There are 5 ways to turn a row about zero (a turn may also mirror it). The second row of each pair is the first, turned, with some noise. The first 50 pairs use one turn. New pairs use 2 turns, one after the other, and a turn may come again.
In the rows, 128 means zero.
Known pairs, each followed by its turns in order:
[128 170 179 114  80  79 166 124 117]
[134 131 115 134 140 159 181 123 209] | duk

[144 150 124  78 124 144 106 121 159]
[136  85 124 111  90 121 150 122 100] | dur

[112 143 165 133  96 174  77 108 147]
[ 92 113  77 136  82 130 107 136  92] | dur

[180  87  99 131  76  86 144 164 162]
[154 133 176 142 191  95 143  66 138] | duk

[162 167 115  94 138  79 107 145 119]
[176 108 129  76 154 105 150 115 141] | Bepu

[149  78 108 113 119 107 169 151  88]
[150  70 141 181  90 138 134 131 113] | zasu

[106 175  83 131 156 132  77 147 138]
[106  78 122 125 162 112 178  89 128] | Bepu

[174 146  77  76 157 132  91 171 121]
[157  68 128  79 116 113 182 133 105] | Bepu

[146 128 107 113 121 104 141 167 169]
[137  91 160  97 141 103 127 142 152] | dur

[176 171 146  90 135 115  83 109  93]
[132  99 162 153  80 183 136 102 105] | dur

[170  88  86 148  77 132  90 157  94]
[112  97  75 150  49 138 122 134 155] | zasu

[104 139  79  82 125 102 179 110 123]
[149 118 113 121 191 129 110 158  79] | Bepu

[123  96 113 112 116 140  92 122 112]
[131 110 111 105 122  89 106 119 104] | maso

[ 90 114 174  76 151 116 171 154 156]
[161  68 115 172  99 115 123 144 174] | duk

[121 122 101  85 169 141 169 129 118]
[180 127 169 140 123 108 150 145 108] | zasu

[116  86 122  92 170 139 159 134  88]
[150 113 157  90 154 140  81  87 139] | maso

[158 164 143 150 160 172 174 165  77]
[166 131 109 122 121 156 112 173  45] | zasu

[140 114 111 152 122 173 132  96 111]
[127 133 108  91 118 141 126 103  85] | duk

[147 125 123 152  96  96 120 130 142]
[111 129 149  94 130 133  93 130 135] | dur

[142 124 110 112 165 100 132  98 132]
[117 118 123  85 140  99 101 131 114] | Bepu

[108 134 109 160  81 145 101  98 174]
[136 108 136 103 184 167 137 142  89] | duk

[107 107 177 153 119 140  99 110  88]
[103 169 179 132 104 156 123 102 142] | Bepu

[ 96 146 142 172 139  76 129 166  90]
[130 125 132 160 153 191  78 155 142] | zasu

[109 156 166 145 157  86 138 133 141]
[151 114 102 123 138 167 118 133 180] | dur

[172 130 100 174 178  78  95 115 179]
[ 99 119  93  92 114  34 126 100 152] | Bepu

[134 108 168  82 128 180 165 112 152]
[141  54  92 103 103 114 123 109 146] | duk

[ 76 161 105  82  95 167 126 143 147]
[161  87  94 127 137  94 123 159  66] | dur

[ 83 174  78  78 138 159 146 114  97]
[211 173 143 128 125 140 176 142 138] | zasu

[121 108 131  94  93 123 122 172  87]
[162 156 153 119 127 158 176 144 101] | Bepu

[172 173 128  99 168 149 143 131 128]
[151  59 139 103 125 128 112 148 152] | Bepu

[157 169 180 177 131 171 107  93 174]
[ 88 152  80  55 171 108 113 115  97] | zasu

[154 160  94  93  89 140  77  82  82]
[184 136  51 141 113  76 129 105 127] | maso

[ 97  88 159 106  84  98 162 125 157]
[ 76 141 129 136 166 153 117 104  73] | maso

[101 139 175 139 114 154  91 137  82]
[131 137 151  79  85 158 127 164 144] | duk

[127 108 104  79 106  84  96 105 173]
[131 150 105  96 163 106 164 129  63] | maso

[135 140 166 173  88 125 177 163 124]
[ 98 110  91 163 158 168 132 134  81] | zasu

[180 173  92  76 149 123 134 138  81]
[164 120 163  90  73 169 162 163 109] | zasu

[133 130 164 169  98 176 138  80 158]
[130  83 111  79 131 159 176 120  91] | duk

[171 159  87 131  84 145  79 100 109]
[ 84 117 163 111 112 157 119 118  53] | dur

[ 80  78  79  99 115  80 178 141 136]
[193 149 146 101 180  71 110 113 142] | dur

[103 103 165 120 148 108 113  80 115]
[139 123 157 120 147 120  90  72 141] | zasu

[ 96 156  91  96 144 153 146 160 162]
[ 99  90 130 173 138 152  76 126 129] | duk

[ 94 129 160  91 128 177 150 114 169]
[137  99 140 161 182 149 102 153  95] | maso

[104  91  95 160 129 127 132 166 143]
[ 78 102 134  79 119 136 129 141 137] | maso

[141 160 172 166  78 106 124 169 144]
[172 161 119 162 122 122 148 104 189] | Bepu

[147  88  79 101  81  97 157 159  94]
[170 169 141 142 154 120  92  59 161] | duk

[ 94 146 139 100 162 167  97 117  84]
[185 129 119 124 125 119  62 145 134] | maso

[179 123 103 147 178 154 158 143  99]
[154  90 167 117 111 127 145 102 191] | maso

[136 165 136 110 104  78  98 155 171]
[138  57 138  92 121 145  87 133 137] | dur

[138 121 152 135 169 151 137 128 146]
[143 114 176 140 128 134 124 142 129] | maso

New pairs. What belongs after each?
[ 99 177  91  82 122 136 117 117 100]
[175  87 106 143 108 140  89 144 157] | zasu Bepu

[115 113 168 170 158 145 152  98 114]
[128 107  95 138 140 158 162 175 156] | dur maso

[132  83  99  93 156 167  88 122  85]
[ 97  91 175 109  74 126 123  97 162] | maso zasu

[100  97 171 173  85  95 115 121 132]
[153  95 127  98  85 145 124 174  85] | zasu maso

[ 90 105 109  98 147 172  91 139 171]
[168 122 108 147 107 174  73  96 106] | Bepu duk

[164 140 120 165 116 173 120 120 144]
[167 145 138 104 162 138 153 117 101] | Bepu duk

[ 81 101 133 167 103 136  82 177  84]
[ 82 168 115  99  98 166 128  99  66] | duk zasu

[173 164 105 129 105 139 139  77 113]
[113 127  69 160 132 147  81 141 118] | duk duk

[ 76 144  76  93 140 159 162 118 138]
[116 110 136 129 109  71  67 112  94] | maso duk

[103  77 124  86 135 136 120 137  83]
[111  81 111  90 155 160 101 128 141] | dur zasu

[106  92 147  83 151 150 110 110  96]
[102 170 149  88 139 171 109 130 117] | dur dur

[ 89  89 170 135  96 147 143 126 163]
[109 165  88  89 141 105 167 146 140] | dur maso

[148 100 112 143 140  84 108 126 134]
[165 139 131 120 158 159 106 138 124] | maso Bepu

[110 165 157 167  79 170 157 142  86]
[139  68 103 185 174 129 101 126 106] | duk maso

[ 93 117 152  81 108  95 107 131 100]
[ 75  99  90 118  93 132 111 122 147] | Bepu duk

[152 145 130 127 118 131 144 144 127]
[121 115 117 123 137 133 100 115 145] | zasu maso

[ 96 116 136 155  80 127 138 147 162]
[ 90 144 132 153 138 165 147 111  90] | Bepu duk

[115 101 161  99 125  97  81 101 139]
[135  83 177 129 136 116 138 129 171] | duk dur

[114 171 174  90 144  93 162  77 177]
[120 116 190  92  93  73 161 147  78] | dur dur

[138 156 127 158 111  81 163 110 170]
[112 110 141  86 124 119 120 171 181] | Bepu zasu

[113 145 106  86  95  80 109  86 114]
[113  55 104 111 138  92 154 133 141] | duk Bepu

[148  93  79 166 124 162 169 127 107]
[180 111 103 147 148 179 138 153 160] | dur dur

[174 151 158 101 140 102  78 132 161]
[ 93  85 119 140 139 112 112 103  61] | dur maso

[171 115 171 172 140 151 120 166 170]
[118 113 126  56 139  96  81 163 127] | Bepu dur

[138 100 162 152  99 102 163  89  88]
[145 181 114 170 101  95 132 169 143] | Bepu maso

[ 89  77 140 179 101  86 119 155  99]
[ 83 104 111 100 138 109 159  60 165] | dur Bepu

[120  79  81 137  90 115  85 177 170]
[165 174 169  98 184 147 137 167  98] | Bepu dur

[ 81 174 123 145 102 138 124 134 123]
[ 79 116 139 145 114 103  90 130 140] | Bepu Bepu

[ 80  95  77 169 160  91 119 131 113]
[133 170 147 155  81 126 188  88 122] | maso zasu

[130 119 126 139 156 102 162 109  95]
[153 105 118 173 136 119 131 125 106] | maso maso

[166  80 163  84 164  95 122 143 169]
[199 125 132 121 108 142 162 181 170] | zasu duk

[ 94 141  93 120 153 165 134 154 127]
[144 146 155  83 123 152 113 154 104] | duk duk

[151 176  98 104 156 124 157 110 172]
[131  97 121 171  93 103 124 105 182] | zasu duk

[107 102 160 173 170 147 114 144 149]
[ 85 163 118 165 111 148 100  96 106] | maso zasu

[109 104 163 118 110  80 139 122  84]
[125 126 127 161 154 112 195 135 147] | duk maso

[164  98 156 138 136  88 131 175 162]
[132  96  94  90  96  91  98 122 164] | dur dur

[128 140  93 133 139 176 155 169  88]
[103 167 139 159 123 116 109 156 181] | Bepu dur

[170  93 153 120  87  78 164 130  78]
[166 105  67 104 145 105  58 116 147] | duk Bepu

[ 92 141 112 118 177 111 110 168 146]
[ 93 146  96 154 137 148  77 144 135] | duk zasu

[ 98 155 165 120  95 114  85  83 125]
[155 161 138  74 158  95 156 101 134] | zasu zasu

[149 100 127 121 175 152 151  98 131]
[148 161 138 122 146  99 128 114  78] | duk Bepu

[158 115  76  99 117  88 138 140 116]
[128 130 140  70 162 131 109 142 159] | duk zasu

[137 115 109 178  95  99 175 101  89]
[101 114 140 144 123 208  99 117 148] | Bepu dur

[161  85 108 167 166 174  96 141 165]
[150 128 159 174 203 124 140 113 164] | dur zasu

[166 137 139  81 177 167 173 109 119]
[108 124 123  97  62  96  84 138 165] | maso Bepu

[154 139  91 142 159  90 103  94  99]
[139 129  81  97  81 156 149 144 122] | zasu Bepu

[ 78 105 180 101 179  97  96 113 137]
[155 180 122 166 119  77  83 131 169] | maso maso

[102  81 131 136 126 155 126 129 124]
[129 142 126 125 135  84 119  89 123] | zasu Bepu

[120 141  80 132 116  83 123 111 176]
[164 124 135 110 148 116  74 177 117] | duk zasu

[164 142  95 139 100  84 107 112 130]
[163 133 133 155 143 110  78 125  93] | dur maso

[118 145  97 147  77 143  91 111 140]
[ 98 113 114 120  77 114  92 148 130] | duk duk

[172 120 113 154  82  95 106 150 119]
[140 153 102 146 196 120 108 128 113] | maso Bepu

[113 152 133 119 158 164 156 159  87]
[106 128 101 111 119 108  79 141  84] | duk dur

[179 111 100 176  89 149 173 113 165]
[180 158 119 188 131 114  87  84 104] | zasu duk

[105  80 152 134 162 125 133  91 133]
[135 192 139 141 133 148 129 122 151] | Bepu zasu

[124 175 146 107  91 169  78 117 135]
[139  77 137 135 112 108  60 153 138] | duk duk

[116 102 178  91 172 118  84 166 106]
[177 177  89 120 120 123 178 115 164] | duk Bepu

